The same things were measured in two ways. Each way mixes the same 13 hidden numbers, adds some noise and spreads widely along 8 directions of its own, which tell nothing about the thing.
In the rows, 128 means zero.
Some things both ways: the first way, then the second way.
[133 111  82 111 135 150 133 146 122 110 128 114 141 102 130 158 121 125
 118 138 152 144 130 165 122 131 119 169 140 126 140 130 143]
[150 116 104 162 117  95 106  87 118 177 126 164 102 109 147 151 126 142
 119 147 156  94 145 130 106 143 161 111 127 129  53 122 112]

[132 170 153 129 164 121 114 183 143 156 155  85 162 136 143  90 135 106
 167  77  91  96 142  94 132 128 118  78 141 166 142 171 147]
[140 105 104 112 159 127 144 137 137  95 163 110  98 133  90 116 155 129
 115 165 144 121  76 102  46  92 102 105 147 152 133  69 136]

[130 113 149 105 132 110  86  80 176 185 109 152 117 146 110 156 125 104
 150 116  85 102  72  96 122 141 134  93 169 183 138 132 177]
[136 112  99 172 148 146  92 103 101 159 126 132 133 132 113 143 123 138
  88 177 174 118 113 114  79  96 106  84 140 142 138 139 108]

[150  87 130 129 118 127 165 110 121 134 135 123 145 112 189 144 133 157
 169 135 122 106 163 148 162 165 101 140 138 150  92 104  93]
[122 103 111 130 122 106 113 106 120 151  79 133 129 142 100 147 110 123
  69 126 140 130 109  83 136  87 159 118 145 130  65 135 158]

[113  92 134 196 125 139 195 131  99 112 139  92 128 113 131  66 149 125
 145 160 144 130 127 100 147 121 155 130  87 140 188 122 145]
[175 137 109 107 162 133  99  85 149 158  89 138 132 165 119 160 117 133
  60 165 144 127 125 123 118 101 153 152 129  95  96 153 160]

[131 112 113 145 140 139 159 114 128 144 164  95 116 127 139 148 130 113
 162 181 115 145 126 116 126 179 120 115 119 110 118 114 131]
[129 109 171  96 129 122 162 111 127  91 167  87  98 134 126  73 145 112
 208 125  97 130 146 140 144 144 120 137 106 132 169  90 135]

[126 125 130 107 191 151  90 116 140 126 118 129 136 154 107 127 165  67
 172 165  38 102  85 103 114 118  84  92 138 147 127 190 182]
[ 93 138 116 116  91  98 140 145 124  69 107  96 165 144 102  97 115 105
 139  96  89 164 115 102 143 101 118 141 154 140 117  85 131]

[111 114 138 124  87 155 170  57 125 142 111 178 100 202 111 144 128 148
 192 135  41  85 126 119 156 135 153 144 124 174  94 109 179]
[148  95  96 157  87  61  97 109 112 183 101 145 132 135 156 162 126 133
  96 105 110 107 118 115 134 118 159 136 176 120  35 121 190]

[138 135 184 109  74 141 139 166 103 118 150 144 169 138 170 141 148 163
 127  87 125 129 190 143 157 145  87 195 106  87  94 137  91]
[132 170 123  95  69 175 121 106 140 126 124  43 141 172 108  88  58 149
 146 166 130 107  90 133  98  77 146 113 147 141 156 130 124]

[144 161 143  88 126 127 117 167 113 133 153 111 157 147 132 147 119 141
 136  76 140 148 161 162 101 151 120 166 127 100 105 153 120]
[149 122 149 111 157 128 134 148 189  93 137 107  91  67 137 120 143 113
 106  89 130 153 120 122 124 180 131 128  87  71 103 119 127]

[136  99 150 132  99 157 147 115 105 118 136 133 131 129 153 125 152 123
 136 151 111 128 139 129 140 128 114 163 129 128 128 114 149]
[125 121 127 133 112  87 167 138  92  94 178 111 115 146 110  92 196  97
 151 113 104 126 152  94 108 131 132 121 152 148 121  83 125]

[150  94 121 144 130 165 175 138  98 160 135  85 144 171 134 108 153 168
 229 104  75 105 123 126 164 219 152 124  68 151 122 125 160]
[134 139 124 142 148 140  94 116 144 137  80 135 141 140 106 159  94 150
  68 147 156 122  90 129 108  85 103 126 125 102 146 135 132]

[ 94 116 136 177 129 101 128 139 138 140 129  90 119  93 116 139 107 160
  88 130 161 153 144  94 138 114 165 114 114 121 152 118 114]
[151  99 103 103 120 143 106 105 126 184 125 119  69 134 137 139  94 126
  93 167 194  96 106 117 110  85 173 113 106 111  96 142 145]

[118 121 128 161 149 152 162 132 110 132 144  89 133 146 128  91 128 136
 182 134  98 115 139 115 134 136 150 120  95 139 147 141 149]
[ 92 113 117 123 112 114 121 132 146 125  80 134 151 160 143 159  66 158
 106  82  84 142 110  94 163 136 130 171 134 131 102 136 177]

[ 98 140 104 107 171 120 120  73 174 163 136 162 127 148  73 148  75  96
 154 118 106 127  79 144  84 118 130 110 147 130 142 185 146]
[115 104 121 124 159  98 134 138 156 122 117 155 128 109 120 151 127 166
  99 105 113 167 118 110 138 155 119 149 116 112  98 111 135]

[149 118  73 134 206 216 163 158  79 116 152  54 161 144 149 115 158 116
 227 192  86 140 119 171 123 179  91 135  62  67 117 156 124]
[160 164 107 126 159 161  91  88 161 122  54 130 162 166 113 165  77 141
  69 164 131 127 115 132  96  82 136 162 125 120 108 142 150]

[119 140 144 116 136 123 123 131 158 203 134 105 152 141 116 169 107 138
 157  94 128 147 118 127 128 152 127 132 138  98 107 131 126]
[198 147 144 107 125 137 121  87 138 144 114  98  99 142 116 102 160 100
 115 164 151 141 122 155 121 108 154 130 128 112 136 156 167]

[115 133 103 141 120 128 155 147 125 121 124 104 122 141 109 139 126 151
 132 143 145 127 124 123 150 125 157 123 118 152 138 119 147]
[133 119 116 150 163 173  76  93 136 160  92 145 123 115 145 156  68 151
 107 161 189 122 107 138 123 116 102 105 122 109 148 160 102]

[149  94 168 110 124 130 126 135 136 153 130 114 124 128 120 136 141 108
  91 134 146 127  95  97 122 126 159 108 152 139 154 149 180]
[ 92 154 179 116 132 180 182 144 106 118 154  73 109 136 111  85  65 159
 213 130 136  73 143 138  98  82 138  89 101 134 191  85  94]

[101 208 137  87 157 136 161 165 137 135 164 126 140 155  80 181 121 145
 129 101 124 174 155 164 104 137 124 152 109  44  78 199 116]
[122 124 156 128 122 158 140  90  99 158 182 100 106 128 107  81 139 158
 169 177 185 118 127 130 126 105 127  75 136 128 188 119  44]

[106 143 134 128 171 126 129  99 125 131  97 117  90 162  56 128 126 117
 148 135 112 141  96 109  80 120 200 136 105 146 154 142 182]
[131 144  90 143 185 149 132 133 125  75 159 131 137 106  95 107 193 109
  95 136 158 144 127  84  91 134  84 109 152  94 144 116  54]

[133 203 158 107  98  97  73 150 125  65 117 208 124 122 146  68 135 107
  75  46 110  80 119 132 113  66  99 108 163 246 182 149 146]
[121 158 108 164 114 119 115 105 126 148 129 126 167 144 183 125  67 133
 157 129  66 159 167 146 131 191 126 140 112 150 106 172 155]

[153 188 151 109 211 162 160 198  74  76 141  66 124 170 131  90 192 152
 190 106  53  95 159 127 126 164 152  84  73 181 113 207 173]
[124 203 138 155 134 160 112  95  88 175 124 106 170 143 137 104  83 127
 149 153 127 107 190 158 123 121 156 105 116 129 145 176 109]

[128 143  97  91 151 125 136 108 126 107  96 180 127 158 110 163 106 122
 142 114 111 109 103 165 103 149 100 137 122 136  98 133  96]
[113 176 116 112 145 120 162 161 143  42 123 103 164 108  84  81 135 122
 157 112 102 176 110 129 109 126  75 122 151 107 157  82  92]

[114 176 116 117 139 113 118 120 113  95 147 141  90 134 105 190 102 169
  91 143 154 171 138 153  97 162 145 139  91 117 117 129  95]
[157 129 155 134 144 148  96  73 101 160 160 128  97 133 149 106 181  80
 119 161 190 145 178 132 155 145 151 113 112 125 160 172  89]

[157  93 126 106 109 156 118 123 125 146 145 136 142 139 143 135 117  89
 131 143 130 118  85 130 108 148 110 134 144 121 153 124 152]
[142 119 186 114 128 184 121 100 170 149  86  95  98 135 141 151  37 175
 136 131 149  96 126 152 132 108 164 133  70 104 140 130 135]

[128 126 170 155 116  72  87 121 129 131 111 120 112 117 108  99 144 136
  83 102 152 142 100  79 121 126 154  94 128 185 173 121 150]
[125 134 103 153 165 113 148 134  83 134 215 142 110 115 148  87 186  98
 152 148 139 128 161 118 100 142 103 108 125 105 149 112  84]

[101 115 151 124 123 109  81 124 167 149 101 142 142  79 101 143 131  89
  59 143 193 166 115 113 119  59 128 182 161  80 161 141 129]
[177 148  98 125 152 133 110 101 148 121 117 124 118 126 103 121 185  86
  49 157 162 156 107  95  93 105 154 124 154 112  75 144 128]

[129 127 101 154 132 140 125 152 102  76 123 135 113 120 123  68 125 108
  71 142 128 113 108 115 122  94 139  78 115 156 169 139 148]
[159 126 180 111 176 159 141 118 127 155 134 117  61 113 130 123 127 112
 130 148 178  90 170 157 109  92 174 125  41  93 147 117 135]

[106 190 120 142 155 129 122 146 119  71  99 158  98 170 104  78 129 106
 140 127  64  68 142 101 119  86 151  83 103 171 130 142 133]
[134 152 154  98  90 155 122 104 154 110  62  74 139 152 130 103  77 112
 142 104  99 148 120 137 170  99 167 169 122 129 123 148 182]

[147 129 139 108 140 116 139 134 121 134 129 127 131 154 116 122 146 137
 142 105 118 120 122 131 133 172 133 108 113 141 106 159 134]
[112 157 160 127 129  80 148 150 142 105 107 125 146 113 134 110 127 107
 143  72  75 153 130 135 154 125 132 149 131  97 104  94 165]

[111  70 124 186 126 187 162 125  97 112 121  80 118 130 131  84 154 116
 152 189  68 119 153  90 153 100 156 134 101 108 139 125 187]
[125 127  96 113  91  86 124 159 131  80 100  88 140 147 117 129 125  94
 104  73  65 116 126 103 114 133 135 166 137 136  89 109 215]

[134 150 142 110 153 138 119 162 146 144 146  97 137 124 117 119 162 105
 146 125 122 128 127 115 134 126 141 124 136 127 143 171 173]
[ 59 116 123 176 124 141 105 120 129 100  85 134 182 156 122 150  68 152
 108 103 102 155  86  73 136 124  75 121 169 173 141 132 119]

[134 107 104 138 118 136 169 121 121 119 147 149 123 111 139 101 127 109
 106 121 123 130 133 138 138 157 119 118 124 137 130 142 136]
[ 97 123 139 133 192 113 146 153 120  87 173 119 134 110  91 104 139 135
 148 134 109 123 129 124  84 148  54  95 109 118 188  87 107]

Other things, the second way, with their names:
Z804: [151 162 109 126 135 155 102 120 160 114  95  82 153 109 126 112  65 129
 130 139 114 127  97 152  92 129 102 110 133  99 126 145 151]
Z819: [154 153  91 121 137 160 140 152 137 128 146  98 114 119 119 120  94 160
 120 160 153 131 115 142  60 135 116 100 108 115 150 137 122]
Z451: [ 71 138 122 133 149 165 165 156 143 122 154 125 119 131 178 121  23 171
 196 115  96 116 111 123 102 132 110 135 100 136 144 102 128]
Z217: [177  84 179 122 112 123 144  98 135 188 104 122  52 120 154 146 121 133
 121 114 159  88 149 134 151  93 219 138  81  81  65 121 169]
Z67: [131 125 134 149 145 182  84  75 128 130  66 130 138 155 129 141 107 116
  96 139 159 144 114 109 154 102 121 143 140 142 155 180 135]
Z767: [124 141 100 136 120 126 136 130 123 157 179 111 107  94 185  97  79 140
 201 131 108  77 145 155  97 138 146 124 102  98  90  96 116]
Z426: [ 96 137 156  83 163 193 163 123 151  83 152  66 111 131  98  65  99 129
 175 143 111 139 118 117 117 116 120 133  80 143 191 121 119]
Z116: [147 118 127 123 146 143  94  73 119 176  94 121  98 115 111 110 108  88
  99 172 186 111 103 119 134  71 152  90 124  96  98 160 134]
Z894: [113 172 146 117 132 121 153 156 130  91 131 115 134 114 150  96 142  90
 158  61  94 167 165 122 164 187 134 144 130 119 137 149 147]
Z327: [149 159  88 115 152 112 147 131 145  85 155 113 121 111 105  94 159 107
 135 147 104 129 118 122  60 137 120 129 136 138  94  93 134]
Z736: [196 134 132  84 159 140 121 103 176  92  91  96 103 128  75 122 175 100
  61 152 143 157 115 125  98 109 159 151 106 119 105 132 169]
Z902: [145 144 102 197 160 142  79  65 101 188  84 183 137 135 142 167 141 107
  60 152 170 107 146  96 110 100 169 118 159 149  55 175 125]
Z37: [ 94 142 146 107 131 108 161 130  94 109 114 140 127 146  95 107 140 120
 153 107 133 152 160 107 166 124 138 127 136 148 147 121 114]
Z368: [151 163 143 157 123 147 113  78 113 132  94 104 161 145 114  96 126 110
 135 157 122 155 143 149 134 109 124 121 134 138 151 162 129]
Z2: [125  89 155 187 101  64 145 149 126 152 139 140  93  60 161 131 146 124
 129  71 108 141 151 132 136 167 154 112  81 108  58 105 147]
Z485: [ 86 115 171 107  91  97 188 173 135  97 139 115 101 119 135 108 127 151
 165  49  98 161 149 114 185 153 153 159  93 115 136  92 126]
Z589: [170 145 140 121 127 101 131  95 112 149 138 113 135 193 118 132 171 110
  92 149  97 112 159 117 100 104 175 152 145 148 101 125 188]
Z56: [114 104 130 154 102 144 123 114 112 101 129 127 113 143 134 120 160 118
 134 112 161 130  96  94 140  87 110 137 175 143 157 100  92]
Z667: [116 108 136 115 151 161 136 137 140 110 149 107  99 134 128 128  75 145
 132 155 162 135 122 124  99 124 101 106  74 114 180 112  97]
Z816: [152 131 121 140 122 108 155 114  96 137 178 111 103 109 131  77 187 100
 163 139 125 129 162 131 113 136 150 113 124 124 112 117 122]
Z600: [159 177 120 154 157 143  95  94 105 137 112 126 158 151 127 129 157  91
  92 138 128 125 167 124 112 142 131 125 154 137 134 181 146]
Z689: [157 140 126 116 142 141 106 118 142  96  91 119 113 112  94 125 156  98
  87 135 173 157 134 131 119 122 136 131 111 129 134 137 118]
Z280: [ 99 109 146 152 129 101 163 159 108  92 152 146 111 133 118 137 193 118
 110  80 132 155 141  72 119 137 137 127 154 175 120  85 119]
Z405: [159 108 134 158 151 146 112  99 109 157 129 134 114 117 117 141 180 116
  58 141 192 145 176  99 138 115 170 113 105  90 108 151  78]
Z661: [ 73 122 129 160  93 114 124 127 139 122  84 130 151 136 136 142  52 171
 151  98  78 124  93 120 125 120 118 145 136 184 105 104 161]
Z58: [163 165 137 119  97 165  98  68 138 108  66  69 151 182  87 101 113  88
  87 172 126 145 108 126 124  67 146 143 129 144 143 167 158]
Z326: [ 74  89 120 152 142 111 148 159 120  96 164 145 109 105 132 120 153 124
 121  94 138 147 115  74 130 118 103 127 122 115 123  75  81]
Z163: [113 120 164  87 122 144 131 133 153  93  77  83 134 134  94 112  96 130
 114  95 134 151  90 112 182  93 111 135 127  69 171 126 132]
Z122: [100 121 105 162  82 105 137 136 128 148  87 139 136 147 182 147  72 104
 102  73  92 156 117  73 152 101 189 151 152 140  17 130 185]
Z419: [ 84  69 121 171 161 172 104 139 159  85  88 109 149 116 116 151  72 142
  73 105 125 171  65  65 117 124  59 107 124 124 148 137 129]
Z629: [ 99  90 156 132 110 132 174 160 124 111 120 110 105 127 136 126 100 136
 126  72 125 161 148  86 171 133 146 128  84  95 129 123 124]
Z414: [ 94 135  99 129 125 132 161 176 127  98 174 101 129 127 140 100 102 147
 158 119  99 144 112 122  91 127  95 136 111 130 161  92 125]
Z306: [161 137 126 104 151 141 132 124 133 152 155  92 100 115 112 107 123 113
 100 167 169 126 138 127  88 110 160  85  98  88 111 129 116]
Z63: [152 140 160 140 119  75 182 117 100 129 163 149  93 134 138  98 229  78
 135 104 120 161 179 104 146 138 188 138 140 135  78 108 132]
Z583: [137 111 140 196 141  66 122 111 101 153 117 181 144 133 130 164 209 125
  63  88  99 174 187  98 158 206 134 140 131 148  97 176 159]
Z393: [109 125 157 160 139 147 140 103  99 143 142 126 104 133 105 110 159 129
 127 135 148 104 136 101 116 110 140 107 122 160 151 135 109]
Z646: [117 120 138 142 101 104 178 134 123 184 181 118  83 117 175 112  91 158
 179 119  96  90 143 126  99 124 195 123  98 131  58  88 153]
Z47: [ 97 138  28 144  88 103 113 156 117 110 142 105 177 134 127 127  76 158
 129 122  97 108  81  90  66 130  88 103 207 143  80  96 124]
Z707: [119 114 121 177 114  77 133 124  82 144 156 159 135 136 144 131 160 138
 138 120 124 142 164 124 138 155 107 120 136 131 134 117 103]
Z673: [109 167 128 143 169 183 100  82 103 123 107 116 181 168  80 118 116 139
 107 175 150 142 137 112 113 109  98 105 154 169 195 169  87]
Z151: [167 101 145 133 148 157 132  78 139 147 132 121  62 103 123 106 140 128
 149 177 175 106 116 148 103  89 149 123  83 117 126 111 112]
Z48: [149 167  98 130 214 161 129 145 129  88 143 123 146 114  83 110 168 107
  78 169 162 167 130 123  62 104  86 110 118 105 173 122  94]
Z282: [ 66 130 125 130 154 124 124 154 156  82 100 122 177 138 104 139  86 149
  89  89  76 181 106  88 140 163  80 146 121 143 151 141 150]
Z782: [ 64 116 135 171 133 116 134 118 100 140 130 161 153 132 136 134 105 162
 133 108 117 162 166 100 170 167 113 127 106 146 143 147  81]
Z411: [120 103 106 172 151  90 121 129  95 118 157 178 119 116 130 135 199 123
 125 122 146 170 133 109 117 181  74 110 166 173 151 128 113]
Z812: [136 137 109 133 133  70 104 142 167  70 108 113 165 103 124 129  98 135
 154 105  57 132  92 161  88 184  47 127 153 121 119  85 174]

Some of these things the first way, each followed by its name:
[127  82 138 114 102  90 104  75 169 175  89 169 103 115 112 181 105 109
  91 137 159 130  92 104 117 148 147 133 166 129 123  83 125] : Z804
[128 144  78 109 179 189 102  92 114  88  58 183  82 180 114 111 144  88
 187 166  37  55  99 124 127 112 163 135 114 230 137 120 178] : Z902
[127 150 105 167 147 139 192 192 102  86 143  75 127  87 144  75 131 136
 134 125 156 128 168 141 122 116 155 123  99 101 159 119 115] : Z583
[160 174 188 104 172  89  89 137 132 167 135  78 137 151 124 132 114 136
 159  61 106 125  80 118  56 155 134  47 146 155 136 137 139] : Z629
[124 154  45 134 133 132 169 189 118  73 132 147 125  97 125 116  92  90
  67 129 157 138 154 158 111 137 105 123 124  79 111 121  85] : Z812
[110 112 165 135  91 164 170 162 112 130 164  84 170 148 106 101 159 156
 142 115 129 149 147 133 160  72 129 173 122  96 153 191 200] : Z485
[154  95 128 152 110 109 124 113 106 125 144 124 121 104 171 149 110 150
 125 136 146 130  95 124 112 213 116 101 100 157 162  75  89] : Z667
[124  52  76 146  32 114 126  38 150 127  87 213  97 105 146 163 103 135
 109 184 169 111 104 138 168 136 118 177 150 147 125  16  96] : Z151
[119 152 151 112 142 123 142 109 143 162 179 108 128 132 126 154 126 172
 158 111 128 152 182 151 131 156 147 145 122 103  92 175 115] : Z426
[127  77 109 150 160 141 121 108 141 144 134 130 140  92 153 118 124  81
 152 170 109 114 118 112 128 159 100 127 119 108 144 138 107] : Z282
[106 175  71 111 111 100  97 147 157 114 117 176 140 113 133 165  54 132
  79  87 168 117 137 162 121  95 102 131 161 146 119 105  67] : Z411
[167  75 135 166 104 111 133 252 127 116 166  14 202  46 206  57 195 125
 133 134 195 105 190  96 209 121  93 113 149 122 164 132 131] : Z661
[135 161  78 102 145 142 122 129 128  93 100 182 124 126 139 150 122 106
 126 146 111 117 122 172 119 138  69 129 123  91  74 105  64] : Z368
[138  66 105 145 115 159 137 148 111 105 126  84 163 127 162 118 164 131
 187 166 104  85 132 113 184 118 104 149 133 181 158 121 175] : Z689
[120 132 142 123 172 171 123 125 136 147 130 114 118 119 114 150 147 105
 135 175 106 156 118 125 109 137 141 139 100  55 121 152 131] : Z646
[118  70 158 145  47 122 156 118 135 152 122 153 167 130 124  98 141 105
  96 126 149 135 125 109 170  74  91 167 164 101 127 126 151] : Z163
[129 109 123 113 141 118  77 137 154 144 120 131 158  88 137 127 124  85
 102 111 150 132 126 126 121  98 100 153 173 144 152 154 136] : Z327
[137 225 127 121 133  97 121 138 124  92 119 168  88 155 140 104 108 138
 142  89  95  85 156 137  95 143 137  67 119 142  85  86  69] : Z419
[112  83  97 173 172  98 136 165 140 102 111  79 132  55 131 109 116  90
  75 176 191 122 109  89 127  91 137  86 146 156 195 135 122] : Z37
[148  93 118 135  86 108 103 119 131 112  95 177 114 104 172 106 116 118
 107 115 141  71 147 111 146 148 141 135 138 186 142  65  95] : Z393
[139 145 113 112 191 111 137 104 124 130 151  99 107 134 111 162 114 169
 186 109 114 133 113 158  87 213 156  94  95 157 133 155 125] : Z782
[136 139 162 115 135 124 151 121 118 145 148 103 144 161 125 124 154 182
 182  96 109 125 132 145 147 148 128 119 109 159 116 169 146] : Z48
[151 111 134  91  77 144 128  91 129 168 133 155 144 154 148 164  95 142
 128 112 143 140 111 171 115 132  99 154 164  97  88  95 116] : Z217
